There are 3 ways to turn a row about zero (a turn may also mirror it). The second row of each pair is the first, turned, with some noise. The first 30 pairs use one turn. New pairs use 3 turns, one after the other, and a turn may come again.
Some pairs, each with its turns in order after it:
[-22  -8  14 -13  18   7  -7  14 -16]
[ 26   4 -18 -13  11   5  13  16   3] | pov

[-22  23  14 -26  -1 -21  16  -4 -27]
[-28 -32   8 -24  15  11  18 -11  -8] | kimig

[ -2  22  27  34   5 -23 -11  48   6]
[ 32  -8  13 -40 -11 -10  44  16   5] | teba

[ -8  -5 -25 -10  34 -11 -10 -14  -3]
[ 21 -21 -20   2  -1 -11   5 -11 -29] | kimig

[-23   4  24  13 -12  25 -17  11  14]
[ 16  31 -13  -2 -12  -3  19  23 -17] | teba

[ -1  10 -16  12 -18 -26  18  -6   3]
[-39   2  -4  -4   4  -7  -9 -11  -8] | pov

[-12  -6 -13  18  -6  -2  14   6   3]
[  8  -7  12  15  -9 -14  -1  13   7] | teba

[  5   2  10   7 -22 -21  13  13 -10]
[  3 -12  -3 -11   6 -32   9   0  13] | teba

[  9 -20   9  24  -9 -17   3  -6  -7]
[-12  17   4  26   5  18  -6  -7  -8] | kimig

[-18  -1  -7 -13  12  27 -26 -33 -10]
[ 17 -17 -23  -2 -28   4  33  13  -6] | kimig

[-24  24  -8   2  11  24 -23  16   0]
[ 15 -10   2   9  26  35   8  13 -11] | pov

[-20  -9 -13  10  -7 -42   0   0 -10]
[-10   4  36  -2  -5 -24   4  -4  25] | teba

[ -5  16  -8  34  20  32   5  -3 -20]
[  4  16  -5  14  10  48  -8 -11  20] | pov

[ 10   5 -19   4   1  27  11 -22   2]
[ 11  -5 -22  -4 -10  10 -11  29   0] | kimig

[ 10  -4   3 -22  31 -24   8  -7  -7]
[ -5  -7  10  -6  23  23  -4 -23  23] | teba

[  0  -6 -17   8  18  11   9   1   3]
[  8   8  -5   7   2  11   5 -23  -2] | pov

[ -9  18 -27   5   3  12 -28  14  10]
[  2   5  11  -8 -41  10  -5  -1 -19] | teba

[-16 -22 -37 -19  -3   4  15   2 -32]
[  2 -29  23   2 -10  -2  -2  24 -42] | kimig

[-35  16   5 -16 -24   8  11  15  10]
[-15   3  13 -23  14  13  23  22 -24] | pov

[-22  10 -12  -1 -14   8   7  -7   8]
[-11   8  16 -11  17  11   1  -3 -14] | pov

[-10  10 -17   0  -5  -9 -12   7   8]
[  2   4  13  -3 -23  -5  -1 -11  -3] | teba

[ 15  -5   2 -33   4 -33  -2  25 -35]
[-22 -40  28   9  -3 -11 -11 -30  -7] | kimig

[-21  12   1 -31  17 -10  -9 -13   7]
[ 11  10   3   7  32 -21  11  13 -12] | pov

[-13  14 -16  20  21   7  14   3 -17]
[ 14 -11  23  -6  -4   7 -23  23   3] | teba

[-18  12  -4  21   4  10 -13  30  -8]
[-15  24   1 -15 -13 -27   5  -1 -11] | kimig

[-18  24   3  24 -27   4  38  -8   1]
[-27  20  -1 -22  27  21  -1  32  -2] | kimig

[ -6  -2 -10 -29   4  -1 -44  -9  -7]
[ 11 -29  -5  17 -16 -24  30  -5   4] | kimig

[-13 -12  -8   1   1  19  14   5 -20]
[ -2   0  -8   8  -5   5 -20  25  16] | teba

[ -9  16   8 -17 -10  -3 -31  10  -2]
[  6 -25   5   3  17  -2   2  30  -6] | pov

[  2 -22  10  28 -17   0  -8   1 -18]
[  0  -7  -9 -19 -21  12 -30   3  12] | pov

New pairs. What belongs after each?
[  7  -3 -22  -7 -12  -9  14  34  23]
[ 11  22  -2  -5  -1  12 -13 -42  -3] | pov pov teba

[ 17  18  11 -13   7  -8  -7  -9  25]
[ -7  11   3   3 -36  -9 -11   3  -4] | pov pov teba

[-18 -14  -2   2 -14 -16  -6 -31 -17]
[  8  21 -17   4  16  -3 -27  -8 -18] | pov teba teba

[  3  12 -16  12  -5  12  15  14 -25]
[  0 -14  12  -5  -9  -7 -31  -1  18] | pov kimig kimig

[-19  12  -5  24  18  13   6  -1  -6]
[ -1 -16 -19  20 -14 -11  14   8  10] | teba pov teba

[-28  11  35  32   1  -4  15 -13  14]
[ 20 -20  23  31 -21 -27   2  13  -4] | teba pov teba

[ -8 -17  10   5 -16 -16  -9  -1  -5]
[-11   4 -14  -4  23  12   5  -1   4] | teba pov pov

[ -8  13  -7  -7   0  13   6  -7 -26]
[  4 -10  15  15   0 -21  12  -8   8] | pov kimig pov

[ -2  25  -6  11  -4  13  12   9 -17]
[  6   7  -5  -1  -7 -17  -1 -23 -22] | kimig teba teba

[ 27  13  29  12  19  -9   0   6 -19]
[ 16 -10  24 -37  -9   8  11 -13  -1] | pov kimig teba

[ -7 -24   1  -2   2  12  21  -9  19]
[ -9   6  12  -5 -34  10  -1  -5 -11] | kimig pov pov

[  0  -2  -5 -15  16 -13   7   9  -3]
[-16  -1   6  -9  -3  17  -3  10   6] | pov kimig teba

[-28   7   7 -13   0 -17  23  37 -13]
[ 23 -15 -34 -32   3 -15   1  -7  13] | kimig teba kimig

[  1  -2  16   6  21 -15  16   1  24]
[-19  11  -1 -15   5  -6  19 -17  21] | pov teba teba

[-40  -9  -4  17 -24   4  -5  31  15]
[ 12 -35  18  -2  29  15   3  -5 -35] | pov teba pov

[ 20   1 -15  -5   8  -1   7   6 -14]
[  3 -21 -10  -5  13 -11   8   7  -5] | teba kimig teba

[ -4   4 -22 -16 -28  -1  18   7 -29]
[ -1 -31   8  -9   5  -9  31 -22  10] | kimig pov pov

[-22   6  18  19 -10   8   0  -1 -22]
[ 29   5 -11  -5   0  15 -20   0  12] | kimig pov teba

[ -5 -13  -3 -15   1  -1 -20  -6 -17]
[ -3  -9  19  -9  16  -9   3  13 -11] | kimig pov pov

[ 36 -16  -2  -1  12  -1  14   3  19]
[ 14  10 -14  10   3  37   5  -7 -12] | pov kimig pov

[ 21 -12 -21   3 -11  11   2  11 -23]
[-29  24  -9   0   2   9  -6  16  -9] | kimig kimig pov

[ -7 -14 -12  -7  -6 -41   5  11 -10]
[-44  -9   3   1   2  -9   9 -12  -5] | teba pov kimig

[-27 -21 -12 -14 -13 -42 -21  13  10]
[ 22  26  -4  27   8  12  37 -18 -14] | teba kimig pov

[-15  -8 -16 -27  -9 -17  14  18  -5]
[ -5  -9   5  10  20 -29 -23   7   9] | kimig pov kimig

[ 27 -25   4  -9  -2   4  -5 -10  21]
[ -4  12 -17 -26  -5   8   4 -13  24] | kimig teba pov

[ -8 -33  21  10  11  26  16 -13  22]
[  1 -47  -2  20  -2  -7   7  -4 -27] | pov teba kimig

[ 13 -30  44  -6   3 -20  -8 -33 -35]
[-33  -2  23   3   9 -20  10  40  46] | pov pov teba

[-33 -29 -15  -8 -25 -20  -3  14  31]
[ -4  -1  -8 -25  32  30 -17  39 -12] | teba pov pov

[-14  15   4  17 -25 -20 -21  28  12]
[ -5  -2  24 -14  38  -5  24  -7 -14] | teba pov kimig

[-19  -4 -20   4  11   7   8 -22  17]
[ -7   3 -11 -14  20 -10  12  28   1] | teba kimig kimig

[ -1 -12   9   7  12   9  -1  -1   1]
[ 4 -9 -9 -5 13 -6 -6 -4  6] | kimig teba pov

[-16  13  15   4 -10   8 -23   4  -8]
[ -9 -15  14  -6  11  -2  20 -14 -14] | kimig teba teba

[  0 -16  18  36 -24  11  -8 -22  16]
[ -4  30  -4 -27 -23  17   9  26  -8] | kimig pov kimig

[  3 -35   2  12  12  -3  18   3   0]
[ 12 -14 -15 -14  26   0  20  -1  10] | kimig teba pov

